The same things were measured in two ways. Each way mixes the same 4 hidden numbers, adds some noise and spreads widely along 2 directions of its own, which tell nothing about the thing.
Some things both ways: the first way, then the second way.
[ 14  -5 -32  36  -4  18  -9  29  31 -49 -63   8  45]
[-84 -41 -13 -67  12 -28 -40  32]

[ 17  -4 -26   6  14  20  21  -2  -6   3  31  32 -15]
[ 29  15 -23  -6  39  -9  -3 -42]

[  9  21   3  -7 -12  11 -15  -4   4 -15 -13   4   2]
[-37   5   5 -23  13  -9 -17   6]

[ 30 -26 -24   9 -23 -11  -4   3   9 -12 -18  12  10]
[-30  -7 -24 -13  24   8 -15 -19]

[ -3  19   2  -9  18 -77   4 -24 -10  14  18 -42 -14]
[ 18  15  23  11 -53  15 -12  17]

[ 17  -6  -5  -8  -1  33  18  -5 -18  15  54  41 -25]
[ 25  23 -20   7  58   1  22 -52]

[ 17 -38 -41   9 -17  -5  12   9  -2   5  16  29   3]
[-14   2  -9  27  59   8  17 -32]

[-42  83  42 -11  49 -16 -25  -6  11  -9  20 -71   4]
[ -2  29  54  17 -52 -13 -10  80]

[ 38  11   4   0  27 -12  18 -32 -15  17  43  -7 -22]
[ 61   1 -16  -5 -24  -8  -2  -3]

[  6 -10   5   8  -3 -46   4 -11  -2  18  51 -32  -9]
[  9 -26  -7  28 -21  36   2 -29]

[ -6  25   3  -1  20 -54 -11 -11   3  -7  -6 -41   7]
[-16 -23  33   1 -46 -13   8  76]

[-14  32  17  -3   7  45  -7   5   4  -5  44   3  -9]
[  9  22   4   9  27  13   3 -29]

Other things, the second way, with their names:
<14>: [-35 -24 -21 -18   1   2 -25 -14]
<12>: [-17  23  42  -5 -18 -17 -19  50]
<162>: [ 11  27  -2 -37  12 -52  -4  44]
<234>: [-27  -2  27   4 -56  33 -34  25]
<332>: [-34  -8  27  42 -30  60  -3 -31]
<86>: [-30 -33 -29 -18  15  22 -22 -42]
<528>: [-67  39  17 -20  48 -24 -23  -5]
<75>: [ -4  15 -20   3  35  19  -8 -65]
<52>: [-33  -5 -16  22  53  35  13 -50]
<100>: [-52 -24  -4 -41 -14   4 -32   9]
<238>: [-11  40  30 -15 -28 -12 -35  10]
<394>: [  4  52   9 -15  33 -14  -9 -27]
<231>: [ -1  21 -11   6  29  22  -8 -61]
<40>: [ 29   8  13  23 -23  16  15  12]
<664>: [ 59  58  10   9  30  -7  16 -32]
<402>: [ 11 -17   7  24 -31  28   0  -4]
<126>: [-52  12  10  13  34  19  -5 -24]
<455>: [-81  10   5   3  32  30 -18 -44]
<196>: [ 11 -25 -10  -8 -26   3 -16  23]
<604>: [-46  30  25  19  15  24 -14 -26]
<685>: [  4  37   8  18  45  -9  23 -19]
<517>: [  6  23  21  37 -22  35   1   5]
<171>: [-33  -8  34  40 -28  12  11  72]
<701>: [ -8 -67 -44  11  22  29  22 -19]
<713>: [ 39 -11 -47 -11  48 -30  30   2]
<342>: [ 17  23 -23 -27  41 -18   5 -25]
<218>: [ 18  -7  23   7 -59  -3  -3  57]
<327>: [-29 -22 -34   1  51  29  -7 -63]
<228>: [ -6  43   7 -17  39 -23  -5  -3]
<114>: [-41  -4  20  18 -30  25 -14  16]
<719>: [ 26 -19 -17  25   7  10  27   4]
<543>: [-33  18 -18 -28  61 -34 -12   4]
<288>: [ 24  27   9  26  16  22   8 -37]
<672>: [  1  20  38  34 -38  19   2  37]
<515>: [ 46 -38 -19  15 -11  -3  20  24]
<254>: [-37  -9 -14 -44  -8 -14 -36 -11]
<312>: [-47  -8   2  -1  37   9   8 -11]
<30>: [ 63  23  -8  40   5  34  13 -49]
<621>: [-24 -10  11  24  -3  32   4 -32]
<56>: [-73 -72  10  43 -46  54   3  40]
<544>: [-24   8  33  -4 -42  -8 -17  46]
<191>: [ 11  43  40   6 -17   1   0  14]
<642>: [ 30  58   2 -10  44 -24   7 -41]
<5>: [46 22 -5 29 17  2 23 -3]
<167>: [ -7  -2  23   1 -43 -17  -8  89]
<574>: [ -8  -1  -4 -22 -17  -2 -33  -8]
<387>: [-32   0 -11 -16  30  -8  -8   4]
<309>: [-44  46  39 -57 -11 -46 -31  51]
<334>: [-65  11  12   9  15  42 -21 -44]
<82>: [ 24  30  32  33 -21  19  12  10]
<573>: [ 20  59  14 -36   0 -28 -28   0]
<280>: [ 10   6  -6  63  26  49  33 -37]
<700>: [ 45 -44 -15 -17 -76   6 -15  28]
<7>: [-11  43  -3   1  64  -4  13 -38]
<145>: [ -3   1   1 -58 -25 -40 -32  36]
<507>: [ 78  41   8  32 -12  17  17 -27]
<718>: [ 23 -29 -15  15 -18  26  15 -17]
<691>: [ 10 -39  -9  25 -37  27   4  24]
<676>: [-18  38  29  12  -3  -5 -14  41]
<45>: [-52  14  15 -25   9 -22 -10  32]
<317>: [-13  65  14 -48  22 -56 -24  14]
<127>: [ 37  24   1  16 -17   7   2  13]
<443>: [ 66 -28 -19  -9 -21 -21  24  47]

Some of these things the first way, each followed by its name:
[ -1   3   2   8   5 -58   5 -14  -3  13  35 -36  -8] | <402>
[ -4  27   5  14  40 -46   3  -9  -1  -3  11 -56  -1] | <218>
[ 24 -35 -31  36 -12 -12   8  16  13 -12  -7   5  21] | <86>
[-12   7 -19 -12   4  51   4  17  -9  -2  26  39 -12] | <7>
[ 10   7  -2   3   9 -28   1 -14  -1  -8   3 -18  -3] | <574>
[  6  37  25  11  21 -50 -20 -11  16 -22 -24 -58  16] | <167>
[ 66  -5  -4  14  24 -37  31 -34 -14   8  23 -13 -17] | <443>
[-56  15   6 -11  -8 -32  -8  13   0  29  65 -43 -16] | <332>
[ -6   6  -4 -16  29 -44  17 -18 -17  26  48 -18 -25] | <40>
[ 25 -62 -44  37 -14 -20  24  12  -5  12  28  12   7] | <701>
[-24  43   8   1  24 -24 -18   2   6 -11   4 -40   4] | <544>
[-25  51  38 -11  16 -40 -20 -16   7   3  29 -64  -1] | <672>
[ -9  14   6 -22  13 -58   3 -18 -19  27  40 -29 -26] | <82>
[-13  88  39 -39  17  37 -40 -19   6 -32 -23   0   0] | <309>
[-23  21   4  -8  16 -43  -2   3  -3   8  38 -42  -9] | <517>
[-49  13   3  -8 -12  13 -28  28   7   2  33  -2   0] | <334>
[  6   3 -11  10  24  -6  22  -8 -10  18  40  -6 -14] | <5>
[-31  42  10  20  27 -15 -21  18  19 -24 -11 -47  22] | <676>
[ 60  -1   5   8  22 -82  19 -46 -16  14  12 -32 -15] | <700>
[ -8 -27  -7  18 -35 -88 -20  10  11   0 -10 -56  25] | <56>
[-12  62   0  -8  42  47 -10   3   3 -34 -18  19   3] | <317>
[ 62 -47 -49  37   5   4  42   0  -5  -8   0  35   2] | <713>
[-49   0 -21  15  24  -1   5  40   2   9  63 -17   1] | <621>
[ -2 -23  -7  -2 -18 -30   5  -1  -9  27  52 -14 -17] | <280>
[-21  25  10 -11  17  19   3  -6 -12  16  72  -7 -27] | <288>
[-11 -32 -35  -3 -19   5   7  23  -3   8  31  31  -6] | <52>
[-31   6 -16   9   1  49  -9  35   9  -5  22  20   6] | <312>
[ 13  -1 -20  14  10   3   3   7   2 -17 -22   8  13] | <254>
[ 23  22  23   3  20 -45   3 -25  -2   2  13 -39  -5] | <127>
[ -3  25 -17 -17  32  45  17  -4 -18   8  48  40 -30] | <642>
[-43  51  15 -15  33  -8  -8  -2  -7   5  42 -32 -24] | <191>
